Every row belongs to one group in each of 4 separate groupings. Each group adds its own fixed numbers to the row, and there is some noise. The rows also spread widely along 14 directions, which tell nothing about the answers.
Known rows, each followed by its group in each grouping:
[  7  27   3  -6  -7  -3  25  18 -18 -31  27  -2   0  10  26  15  -6   7
  15   2 -14 -21 -11  -1 -21 -19 -10 -13   5  12   2   1  17 -14  -6   6
   5   6 -26] -> P Buz R (0)
[ 10 -32  -7  28 -13  -9   2  11  13  -6  21  17 -24  -2  -8 -20  38  -3
 -14  -3  -6  20  12 -16  12   1  16   0  -9 -21  11  -7   9  16  -8  -8
  -9   4  -6] -> Q ruk X (0)
[ -6  -1   8   8  -4  13  12 -19  45   3   6 -27   4 -40   3  -6   5   3
   5  17   5 -10 -21   8 -10   6   0  -4  -6 -12  10  -1 -10   4  -2 -13
  13  19 -20] -> Q Buz B (1)
[-17  22   2   1   9  -3  -6   4 -17  16 -26   9  -4  17 -22  15 -19  -4
 -13   5 -20 -13   0  15  12 -10  -6  -2  18   8 -16  -1   5  -1  11  16
  -8 -15   3] -> G ruk R (1)
[ -3  30   7  15  -4  -9  -4  -6   1  10   2  -8   5  -7   3   3   3  11
  -8 -22 -26 -10   3   6  -2  -6 -12  -4  -6  -5  -6   9  -4   1  -1   2
  25 -14  13] -> P bet X (2)
[  2 -16 -29  10  15  -7 -18 -15 -14   0  14 -12 -14   8 -12 -14   2  18
  -3   9   4  27   1 -18 -11  14 -15   5   5  -7 -25  20  12  20   1  13
  -7   4  11] -> G tumek B (2)
[  7   1  -1   6   3 -10   2  -7 -12 -17  -6 -15 -16 -15   3  -3   5   5
  44 -17 -22 -12  -7   3 -13 -31   4   5 -17  -9  -3  15  10   8   2   8
   8  19  -4] -> G tumek R (0)
[ -3   2  22   9 -11  -1  15   6  31 -12   6 -20  12 -22  -2 -17 -23  -9
  12  22   5  18 -28  20   0  -7  29   0  20  -9  -4 -10   9   7  -7 -15
  22   5  -1] -> P Lafiz B (0)
[  0  10   1  11  16  -7  -9   7   4  21   9  -4  -2  11 -11   3 -35  16
 -21   2   6   5  -3   5  -4  15 -10   1  26 -16 -17  13   4   1   1  -6
  13  -8  12] -> Q bet X (2)
[-21  16  -4  13   8 -12  -9  -9   0   6  16  -8 -10  10  -5  -4 -10  16
   1  25  -4  16 -14   3  -7  13  -1   9  15  -4 -25  23   4   6   1   5
   9   3  18] -> G Lafiz X (2)
[-10  10  -1   3 -18  24  -3   2  -3 -25  -5   7  -6   1  -7  21  39 -15
  -3   7 -18  21  -4  -5 -12 -24   8   9 -18  10   4 -22  -9  -4  -9  22
 -19   5 -21] -> G seda B (1)
[-24  31   5   9  -4  -3  -3  -2  10   0  28  13 -17  22   3  16  14  11
  -9   3 -28   4  -7   6  -7   0  -7   3 -17 -18   5  17  -3  -9 -16 -14
   5   0   5] -> G seda R (2)
[  3   1 -19  19 -14   3   7  -4   9 -10  41 -10  -7   5  17 -21  10  12
 -11   2   3  32  -7  -5 -13  18   0  -5   7 -12  -5   7  14  15 -19  -2
  28  -1  10] -> G tumek B (1)
[ 10   4   3   7  11  -1  -6  13  19   0 -11  12 -22   3  -1   4  -6   6
   7   2 -12 -18  -6  -1  -5  -2 -12  -9  -9 -23   5  -5   8  -6   4 -20
 -11  19 -28] -> Q seda R (1)
[  5   3   5 -13  -9  14  18  -7   6 -25  13 -23  24 -25  -5  -1  18 -13
  -8   3 -10  13 -10 -13 -16 -27 -12  -6 -14   6   6 -13  -4   6  -9   0
 -16  -4 -29] -> P Lafiz B (1)
[ 19   5   4   5  -2 -12  -6   4   9 -24  -8  -8  -8 -34  10 -17  20   1
  25  -9 -16  -9  -3  -9 -11  -9 -11 -11 -26  -2   2  -9  13   6   5 -10
  -1  19 -23] -> P tumek X (2)
[ -6 -11  -8   1  12 -15 -12 -28  14  13   5 -12  -6 -17 -13 -18  22   7
 -17   3 -12   6  14  -9   3  14 -22   3 -15 -11   4  12   0  20   5 -11
 -13  -5   8] -> Q Lafiz R (1)
[-18   2 -10 -10  -8   6   0 -27  -2  -8  16 -15  -9  -4 -11  -3  32  -4
   3 -10 -23  22  -3   4  -7 -13  -2   8 -22  -3   4  12   4  19 -14   4
   5  -1  14] -> G Buz B (2)
[ 14   0 -12  14  -5 -14  -4  -6  -6   6   8  -6  11 -17  11  -7  18   8
 -34  -5   4  -8  26 -11   1  26 -22 -12  12  14   1 -14   0   9   7  18
   9 -20   4] -> P tumek R (0)
[  5  -2 -18   9   8   8  -8   2   4  18  -6  12 -22  23 -24   3  -8   6
  -7 -26 -24   6  -4  -5   3 -11 -15  -9 -10 -28  -6  10   6  14  -5  -7
   3  -1  -4] -> Q Buz B (2)
[ -4   2  17  17   9 -23  -5  10  15  -3  -6  -4 -14 -15  -5 -22 -22   7
  28  18 -10  -8 -16   8   5  -3  11  -2   4 -21 -13  10  14   2   8 -25
   0  18  -6] -> G seda X (2)
[ -5  15  14 -25  19 -23   4  -3  -7   3   8 -14   6  -9   0   2 -25   3
  -4   9  -1 -19   4  17  -1   4 -17  -2  12   3   3   7  18  -3   7 -17
   2  -6   7] -> P tumek R (2)
[-20  24  23   9  -6  -1 -23   5  23 -27 -15  10 -19  -1  -3  13  21  -1
  16  25 -18  30 -13  13 -13  -1  22  21 -22   0   1 -13  -3 -10  -6  -8
 -11  18  -4] -> G bet R (0)
[ -4  14  -1   1  -8  26  15  15  25   6 -18  10  -5   8 -18   4 -16 -14
  -5   1 -17  -6 -32  13   2 -22  -9 -25   2 -10  -1 -19   4   9  -6  -2
  -5   4 -36] -> G ruk R (1)
[ -9  33 -10  21 -18   8  -8  -9  -5  -6 -10  -2   0  -3   8   4  19   5
  -1   2 -23  -7  -6   3  -6   1 -11 -12   0  23 -18  -8  -6   3   3  37
   6  -6  -6] -> G bet R (2)
[ 26 -10 -15   7   0   2   3 -13  13  -6  17 -26   4 -28   7 -18  10  12
   1 -37  -5   2  -2 -14 -21  -4 -26 -12 -21 -19   5   9   5  18  -9  -5
  22   3  -7] -> P Buz R (2)
[ 16   7   6   7 -12  -3  -5  -5  21 -19   0 -11   2 -38  15 -13  30  -1
   4 -10 -10  -8   5  -4 -13   5 -13 -10 -23  -1  12 -19   1   5  -1  -6
   1   7 -18] -> Q seda R (2)
[ -1 -17   4   5   3  -9  13  16  11  -3  13   8 -14   5  -6  -9 -16  -4
  -1  30   8  -6 -12   5   8   2   9 -10  25 -10   2  -6  19   3   3 -13
 -13  14 -17] -> G Lafiz R (0)
[  8  16  -5  31 -12   1  -2  12  12 -12  13   0 -14  10  14 -12  -5  11
   6  -9 -11  22 -14   2  -8   3   8  -6   2 -16 -10   3  12   3 -10   0
  33   3   5] -> P tumek R (1)
[ 13  10   1 -19  17 -16   6   2 -11  10  -8  -3   0  -6   4   5 -17   3
  -2 -23 -14 -42  13   8  -6  -6 -32 -14   3  -6   9  -2  15   2   7 -12
   4  -5  -6] -> G seda R (0)
[  2  10  -2  23  -2   8 -10 -13  14  12 -12 -18  12 -18  -9   6  -3   9
 -11  -9  -2  12  -6   2 -11   0   1   8   5  -7 -13   0 -15   8  -3  18
  26  -8  10] -> P ruk B (0)
[  8  14  -2  -4   7  -9   8   8 -26 -10  -7 -11   8  -1   2  -3 -20   3
   5  -5 -11 -14  -2   2  -9 -14 -15 -10  13  11 -16  -1  18   3   8  12
  -5  -8 -11] -> G ruk R (1)
[  1  12   4  -1  25   3 -31 -15  15   7 -42 -19  -1 -26 -10  13 -12  10
   9  13   6  -3  -5   4 -22  10 -18  14  -3   1 -15  -6  -9  -1  15  10
  -5  15  -7] -> P seda R (1)
[-12  11  11  19  14 -16 -15  -8  -1  10   5  -7  -1 -11 -11  18  -1  18
 -10   0  -9  -4   7  -2  -4   1  -3  20  -6 -15  -2  23 -13 -11   5  -2
  -3  -4  13] -> G ruk R (2)

New rows. What belongs after each?
[ -8  17  -5   1 -14   2   6   6  -1 -14   8   6   3  11  -1   1  12  -5
 -15  24 -15  13  -9  -4   0  -1  -5 -13   6  19  -8 -18   5   6  -3  11
 -11 -10 -16] -> P tumek B (0)
[ -4  35  10 -11   5 -10   6  -7  11   8  21  -7  11  -3  12   9  -5  12
 -23  -4 -14 -21   2   9  -9  11 -34 -13  -3  -1  10   5   1  -7  -5 -17
  12 -13  -1] -> P bet R (2)
[ -6  16  13  17   4  10   3  10  24  17 -11  13  -8   0  -5  29  -9   4
 -11  10  -8 -34  -9   7   4  -7  -8  -8   5 -12   9  -4 -11 -22   7  -5
  -4  11 -30] -> P bet R (1)
[  5  11  21 -22   6 -13  -1  13 -13 -25  15  -4  16 -18  -1  20  11  -7
 -22  -5  -3   0  19  -4 -12  -9 -13  10 -15   5  24 -14   0 -17  -2 -17
 -25 -11 -10] -> G tumek R (2)
[-10  17   4   6   2 -19  15  -6   2  10  15  -3 -16  -4  17   5  -7  13
  16   6 -15 -45  -3  17   3   1  -7  -9   8  -7   7  19  10  -4   5  -7
  20  12   2] -> G tumek R (0)
[ 17   2   0  -5  -2 -19  18   0   3  -6  43 -17  11 -19  22 -22  -4   7
 -20  -9   6 -13  10   0  -5  20 -21 -18  10  -4  13   1  19   7  -6 -19
  17 -13   2] -> Q tumek R (2)
[  6 -10   1  25   2 -14  -4   8  13 -17  18 -12  -8  -8   3 -23  -7  15
   9  28  14  35 -18  -8 -13  13  16   7  15 -12 -22   7  14  11  -4  -4
   8  15   1] -> P ruk X (0)
[-10  -5  -4  20  -7  -5   5  14 -19 -20  31   8  -1  18  -2  11  10   3
 -21  39   7  20   1 -17  -2   4  11   7  25  14 -11  -2  -1  -7  -1  23
 -26  -4 -10] -> G Lafiz R (0)
[ 18   2 -13   5   2  25   2   2  17   4 -17 -11   1 -18  -3   8 -15   2
  -2 -12   7 -20 -18  -2 -18  -2 -25 -21   4  -6  -3 -14  -3   5   2  11
   7  14 -35] -> G Buz R (2)
[  9  12 -10  29  -9   4 -14   7   9 -12 -11   7 -28   3  13  -3   8  10
  23  -4 -14   7 -10   2  -7   2  11  -1  -5 -10 -11  -5  14   0   0   8
  23  22  -3] -> P tumek B (1)
[-11  12   1 -10   1  -4  -1  -8  -9   5  -1   2 -15  -5   8  19  12  -1
  -1   7  -3 -33  12  23   0   7  -9   1  12  14   8  -5  12  -8   9  15
   3   8   5] -> G bet R (2)
[  4  34  -7  -4 -19  19  21  -3  -5 -14  17 -16   3  -3  33  22   0   6
  11  -6   0 -22 -14  16 -27  -4  -8 -11  16  19   0  -8   7  -6  -8  32
  40   8 -10] -> P Buz R (0)
[ -4  -7  16  -4  20   3 -20  -8  10  17 -39 -14   3 -29 -34  20 -16  -8
  -1   0   7  -8   2  12  -1 -13   3  19   2 -11  -1  -5 -12  -2  13   6
  -8   3   2] -> P seda R (2)
[ 27 -24 -11  16  15 -11 -28  -7   6 -10  -7 -19  -7 -26  -3 -18   4  17
   5 -17  11  30  11 -16 -22  16  -4  16 -10 -21  -7   0   6  16   0  -5
   8  11  12] -> G tumek B (0)
[ -3   5  -2 -14   4  -2 -18   6  -4 -25   1   8 -15   4  -2   6  18  -5
  -2  30   3  18   0  -2 -14  10  -6   7  -3  13  -6 -17  15  -3   2   7
 -28  12 -14] -> P seda R (2)
[  4 -12 -12  36  -2  -6  -9   6  15   3   4  14 -15   6  -8 -19  17   9
 -16  12 -17  13   2 -23  11   8  -6 -13  -8 -19 -10   0   1   8   2  -8
 -15   0 -16] -> P seda B (1)
[ -2  14  -1  20  -3   8 -10   4 -14 -13 -14  -3  -5  -2   0  22   2   4
   9  12  -5   1  -2  -3  -9 -10  11  11   9  12 -17  -8  -6 -12   9  32
  -3   6 -10] -> Q tumek B (1)
[  6  -5  -7  13   8   9   3  14 -10   0   6   4   0   8 -10  25 -10   5
 -21  15  11  -9   0 -17  -5  -7 -10  -1  18  -1  -6  -2  -6 -12   6  18
 -24   1 -29] -> Q tumek R (1)
[ -6   1  21  15  -1 -14 -14  -4  21   4 -17  -8  -7 -23  -9 -11   1  -4
   2 -11 -11  12   6  21  10   1  23  15  -6 -17   8  -2   4   2   1 -17
  24  -6  24] -> P Buz R (1)
[-10   3  21   9   2  -4  19  -2  14  10  17 -12  15 -22  -3  23  -6   4
 -16  14   3 -27  -3   6   0  -8   5   6  11 -11  16   6 -16 -15   0  -9
   2   2 -12] -> G ruk B (0)
[  9  -2  14   1  -3 -14  11   7   1  -5  28  -8   6 -31  19  11  16   2
 -23  -3  13 -28  23   1  -3  11  -5   1   8   2  25  -9   3 -16   3  -7
  10  -1  -3] -> P Buz X (2)
[  6  -8 -15  11   3   1  -3 -14 -21 -11   0 -29  14 -24  -3  -7   1   7
   5   7   8   0  -2 -14 -18  -5 -11  -1  13  15 -25   4  -2  12  10  38
  -9  -2  -9] -> G seda R (2)
[  4 -10   8  26  10  -9  10  -5  18  15  17 -23   8 -19  -5   1 -26  19
  -4   2   6 -10 -10  -4  -4  -2   5   5  14 -26  -4  24 -10  -3  -1 -12
  22   1   2] -> P Buz B (0)
[  9  -4  20  -1  16  -4 -14   7  28 -12 -29 -12  -6 -33 -16  -6 -18  -2
  27   5   1   0 -20  10 -12 -10   4   6 -13 -20   0  -8   8   1   8 -24
 -12  26 -22] -> G ruk R (2)
[-13 -17   5  -1   1  -8   7 -14   8 -10  34 -13 -13 -10   3  -1  19   5
   1  27  10   7  -2   5 -10   5   8  16   3  -6  10  13   4   2  -6  -4
  -6  17   3] -> G bet R (0)
[ -9  11  17 -13   7 -35   0 -16  -7 -27  30 -27   2 -16  10 -20   8  11
  19  12 -11  23   0   9 -17   1   6  20 -10   1  -3  23  21  10  -6 -17
   6  -2  26] -> P ruk R (0)
[ 10  30  -4  12 -14  12   5  14  -6 -14  -8   6  -2  -2  16  24  12   1
   2  -5 -14 -18  -6  -3 -17 -11  -8 -11   3  16  -6 -21  -1  -8   1  30
  10   8 -25] -> P ruk X (0)
[ -5 -20  -4  36  -9  13   3 -19  34  16 -11 -21  -2 -37  -8  -9   5  -1
   4  18  10  -8 -15   4   6   3  15  -1  15 -12  -5  -2 -13  10   7  14
  15  18  -8] -> G Lafiz B (1)
[-11   5  13 -19  -8   6  16  -1  17 -19  12 -20  12 -21  -1 -14   3 -16
  -5  31   6  16 -19  11 -11  -1   1  -4   8   9   3 -19   9   9  -9  -9
  -8   2 -15] -> G seda X (1)
[ -6  28  11  11  -9   2  15   8   4  -8  11  -4  10  -8  11  15  -7   5
   1  19 -12 -28 -14   1  -7  -8  -5 -14  10   9  -7  -6  -5 -15   4   7
  -3   1 -28] -> Q seda B (2)
[  4  -5  17   0   6  -1   8  13  20 -12  14  -1 -14 -16   3  15   0   0
  12  10   2 -21 -10   3 -10 -14   4   3 -10 -23  20   1   4 -18  -3 -21
 -10  27 -28] -> P seda R (2)
[ 10   2  -9  26   8  -8 -24  -2  25  -3  13  -5  -6  -6   9  -8   4  25
 -23  20  18  33  -1 -14 -21  46 -11   6   7  -9 -12  -2   0   4  -4  -1
   9   7   4] -> P ruk R (0)
[ 22   0  -3  20   6 -23 -16  19  -5 -23   6   3 -13   3   8 -20  -6  15
   9 -13  -7  25   5 -12 -13   7   0   2  -7 -16  -8   1  19   5  -4 -15
   6   2   3] -> G tumek R (0)
[ -7  19  -1  14  -1 -12 -18  -2  11  15 -13  20  -4   2  -3   6  23   5
 -38   5 -22  -9  20  -6   9  21 -24 -11  -7   6   3 -16  -9   1   6   2
  -9 -18  -2] -> P seda R (0)
[  0 -16 -13 -11  -6  12  18 -20  18   5  22 -17   3 -21   1  -3  20  -5
 -20   8  12  -8  -1   0 -12   9 -19 -10   5  -2  14  -7  -2  17 -10   8
   2   5 -12] -> G seda R (0)
[  1  -3  23  11   0  -1  19   3  34  -1  19 -25  30 -41  -9 -10 -13   0
 -17  12   2  -4 -21 -11  -6 -12  -7 -11  -4 -21   7   1 -18   1  -7 -28
  -8  -3 -29] -> G seda X (2)
[  4  21 -12  16 -11   9  -6   8  22  -9  -6   8 -19  -3  12  -7   8   5
  12  11 -10  -5 -21   1 -11  12 -12 -22  -3   0 -11 -16   9   6   0   4
  10  22 -25] -> G tumek X (2)
[  2   9  24   1   7  -8  -2 -16  13  -7 -28 -42  34 -57  -6 -15 -14  -1
  10   8  -4 -10  -8   7 -11  -8  -7   2   0  10 -10  -9 -10   5  14  -2
  -4  -4 -10] -> G bet B (1)
[ -1 -13   8  28  -9  12  15  -3  22   7   8 -20   5 -34  -1   8  -8   2
   6  16  17 -20 -18   7   0  -7  22   1  21 -11  -1   0  -9  -5   4  14
  13  18 -16] -> Q ruk B (2)
[  1  29   8  16  13 -20 -15   7 -23   0  -7  -6   2 -11  11  22 -12  20
   2   1  -5 -26  11  -2 -10   6 -11   8  11   9 -14   8  -2 -19  16  14
   7   0   5] -> G tumek X (2)
[-11  12  13 -11  -3 -15   6   4  -7 -22  20  -3   4  -1  -6  -5  17  -5
  -7   6 -20  24   0   0  -7 -13   2   8 -13   2   3   0   9   7 -11 -12
 -12  -9   4] -> G ruk X (0)
[-11 -15   8 -19   3  -8  14 -18   8  -9  19 -15   3 -37  -3   1  35  -8
  -7  38   5 -26   3  -7  -2  -4 -17  -3  -8  16  15  -3  -1   0  10  -1
 -39  16 -30] -> P bet X (2)
[ 23  -2  -3 -12   6  -1  11  -1  -7  -3  -8 -18  -3 -21   1  -5 -15  -2
  25 -34  -9 -33  -4  10 -12 -24 -15 -13  -2 -11   3   2  21  11   5   3
  13  10 -13] -> Q ruk R (2)
[-25  23  18  -7  -5  -5 -11 -23  12   8 -14 -11   7 -19 -14  10  18  -8
 -11   2 -21   8   9  20   4  -1   6  17 -11   7   9  -8 -13   7   0   1
   9 -17  22] -> Q tumek B (0)
[-12   4  17   8  12 -20 -18   5  18 -10  -3   6 -25   1  -6 -10   1   6
  17  16 -17  17  -3  10   0   4  13  17 -15 -26   1   6  14  -4  -2 -38
  -7  17   7] -> G seda B (1)
[ 11 -14   2  10   7 -13  -6 -10  -1  -9  18 -28   5 -26  10 -15   0  12
  -5  -4  19  14  12   3 -17  17   1  16  11  -8   1   7  10   4  -1  -1
  15   1  19] -> G bet R (1)
[-14  22  -6  30 -11  -2 -14  -4  20   0  -3  -2  -4   4  -3 -16   4  10
  -5  25 -12  34 -21  -2  -2  18   4  -4   7   4 -28  -2  -3  16  -3  14
  17  -5   7] -> P tumek X (0)
[ -5   1  -4  24   3  -1  -4  11   9   4  25   9  -7  11  -3  12   5  14
 -31  19   8  19  -1 -14  -9  18  -2   6  11 -13  -3   3  -8  -5  -9   0
  -3   3  -5] -> G ruk X (0)
[ 11 -15  -4   4   7  -8   7  -8  23   3  34 -17   2 -16   1 -14   6  10
 -19   2  10  16  -2 -14 -15  12 -14   1   0 -24   8  11   2  14 -11 -20
  11   6   1] -> P Lafiz X (0)
[  3  -4 -23   0   7 -17 -11  -9 -25 -15  20   9 -25  15   3  -1  41  15
  -1  -6 -28   7  20 -28 -10  -3 -25   1 -30  -2   0  13  11  10  -2   2
 -24   6  -4] -> G tumek B (0)
